There are 4 hidden switches. A switch that is on adds its own fixed numbers to the row, and there is some noise. The rows also spread widely along 2 directions, which tell nothing about the answers.
In the rows, zero is written as 128.
Known rows, each followed by its switches (1 for on, 0 for off):
[ 94 131 113 136 134 136 130 116 132 115 114 122 141 123 128  90 132 142
 125 156 192 111 134 127 103 129 119 110 147] -> 0 1 0 0
[ 95 143 108 135 151 123 115 134 161  96 133 132 133 100 146 124 136 161
 120 167 136 104 130 112 132 151 135 141 144] -> 0 1 0 0
[ 69 118 117 156 154 139 107 117 144 105 121  96 147 111 126 109 137 149
 114 170 184  99 133 130  98 141 133 122 143] -> 0 1 0 1
[ 56 118 118 129 171 121  86 139 144  88 155  91 161 116 128 124 116 132
  94 199 173  84 113 126  70 156 131 146 129] -> 0 1 0 1
[ 99 133 119 131 135 131 130 123 127 102 120 129 127 116 131 119 135 145
 124 144 161 113 139 113 127 140 132 120 132] -> 0 0 0 0
[115 145 107 154 148 116 128 137 199  85 122 142 113  73 159 137 162 178
 138 162  96 115 138  99 174 161 151 147 151] -> 0 1 0 0
[ 34 110 108 145 147 115  83  99 150  93 145 102 141 112 132  97 172 167
 105 193 174  64 130 130 121 122 168 136 126] -> 1 1 1 1
[ 51 111 110 151 130 118 107  93 144 103 128 109 115 106 131 111 177 171
 120 156 166  82 148 128 144 114 176 125 118] -> 1 0 1 1
[ 90 131 109 146 118 129 134 107 120 103 115 119 124 120 130 103 154 159
 133 141 163 106 154 115 145 131 144 114 127] -> 0 0 1 0
[ 75 131 110 148 137 115 119 114 151  94 124 122 139 111 143  93 152 171
 129 172 153  95 141 111 137 143 150 127 135] -> 0 1 1 0
[ 72 128 108 127 129 126 125 113 106 108 129 116 134 138 119  98 128 146
 118 153 183 101 139 124 113 133 142 115 119] -> 0 0 1 0

New rows, each followed by its switches (1 for on, 0 for off):
[ 94 122 117 176 136 151 128  94 167 111  94 106 129  82 140 105 171 166
 137 147 166 109 154 131 140 130 147 109 154] -> 0 1 0 1
[ 62 116 118 172 137 137 120  92 149 105 111  88 136 100 131  94 167 172
 127 168 177  87 152 129 128 129 162 113 140] -> 0 1 1 1
[ 97 140 112 143 139 128 125 124 159 100 116 125 134 104 138 107 145 159
 125 154 153 110 136 112 135 141 134 123 141] -> 0 1 0 0
[ 71 124 118 150 165 128 104 127 163  90 134 102 148  93 133 127 139 154
 113 178 155  90 126 124 109 153 144 140 136] -> 0 1 0 1
[ 62 125 106 155 162 113 109 129 163  67 144 104 123  86 142 140 156 173
 114 180 110  86 140 105 145 160 168 162 122] -> 0 0 1 1
[ 72 117 118 149 159 133 102 126 153  97 126 102 144  92 130 116 138 152
 114 178 166  94 126 127 102 144 139 131 145] -> 0 1 0 1
[ 71 122 110 144 133 115 117 112 133 101 127 113 139 125 134  90 139 157
 119 174 175  92 137 122 114 137 138 122 134] -> 0 1 1 0
[ 31 111 106 148 144 108  86  99 152  93 145 105 137 109 129  95 174 175
 105 194 170  66 129 132 123 126 166 135 131] -> 1 1 1 1
[ 50 116 113 136 159 119  98 130 125  78 151  93 140 120 123 129 131 154
 104 190 162  81 133 119 102 146 153 147 114] -> 0 0 1 1
[ 97 120 120 129 125 149 135 106  96 128 106 122 133 141 120  93 118 123
 120 125 207 116 144 133  91 121 114  95 134] -> 0 0 0 0
[ 55 115 113 165 148 124 107 103 145 102 122  91 143 104 128 101 150 174
 119 176 171  83 144 126 116 138 151 122 138] -> 0 1 1 1
[ 36 102 123 160 133 143 110  81  91 130 116  76 158 146 108  56 126 139
 114 170 252  83 146 158  58 116 131  91 134] -> 0 1 1 1
[ 76 114 119 144 143 142 120 113 121 109 114 104 140 115 116 112 126 138
 112 149 184 107 140 133  94 136 130 117 131] -> 0 0 0 1
[ 66 111 122 150 145 147 106 107 123 121 116  90 148 122 117  87 126 132
 110 169 214  97 135 143  76 128 127 109 140] -> 0 1 0 1
[ 78 132 110 147 130 124 121 111 145 100 119 116 136 116 135  92 148 169
 127 166 165  94 141 115 133 138 146 123 137] -> 0 1 1 0
[ 97 139 101 138 138 110 111 118 186  98 132 153 116  89 158 119 180 181
 129 164 123  98 133 109 177 129 160 142 145] -> 1 1 0 0
[ 21  98 111 112 156 110  74 116 102 101 168 103 149 147 116 105 132 140
  84 194 200  59 118 136  73 121 149 136 102] -> 1 0 1 1
[ 43 109 121 155 151 131  99 101 121 106 126  86 152 123 118  84 135 149
 105 181 204  79 138 134  88 135 145 116 133] -> 0 1 1 1
[ 52 117 112 142 148 122 102 113 126  93 137  89 139 118 124 118 136 153
 111 173 169  84 141 123 100 145 151 136 117] -> 0 0 1 1
[ 51 111 112 159 149 129 106 104 143  94 126  94 142 108 129  98 149 170
 114 183 174  82 138 127 113 140 155 124 132] -> 0 1 1 1
[ 80 126 113 157 166 120 104 136 194  74 131 108 131  76 151 140 155 169
 115 179 115  94 130 105 145 162 151 156 145] -> 0 1 0 1
[ 71 117 113 170 139 122 130 107 152  87 114  98 119  84 137 123 170 180
 132 153 137  90 151 111 159 140 170 133 131] -> 0 0 1 1
[ 64 126 106 138 120 117 108  92 146 110 126 131 129 126 136  81 176 176
 124 168 172  88 144 129 146 111 161 116 131] -> 1 1 1 0
[ 76 132 107 149 133 115 118 111 146  98 126 117 133 110 140  97 147 173
 124 171 156  91 139 108 133 142 148 127 139] -> 0 1 1 0
[ 76 129 108 142 126 123 120 107 135 105 120 117 139 118 130  91 144 168
 123 164 177  98 143 118 124 134 138 115 131] -> 0 1 1 0
[ 36 100 122 137 139 141 105  93  71 123 127  80 155 156  99  77 109 128
 100 169 248  85 143 150  45 118 131  98 116] -> 0 0 1 1
[ 67 114 116 175 133 135 125  85 143 110 100  93 137  96 128  83 170 172
 128 161 179  94 153 131 128 127 158 102 145] -> 0 1 1 1
[ 52 112 115 142 150 125 105 115 113  96 140  86 143 121 121 115 133 151
 107 172 181  84 137 130  94 144 148 130 117] -> 0 0 1 1
[ 27 100 117 127 133 126  95  85  86 117 138  97 142 147 111  85 139 138
  93 173 229  71 138 150  76  98 151 109 108] -> 1 0 1 1
[ 53 117 112 162 149 120 105 113 154  88 130  89 145  98 134 110 154 171
 116 183 165  80 137 123 116 148 158 136 132] -> 0 1 1 1
[ 45 109 108 159 136 121  97  85 151 109 124  98 136 108 134  86 180 177
 115 173 182  76 142 136 130 117 171 119 132] -> 1 1 1 1
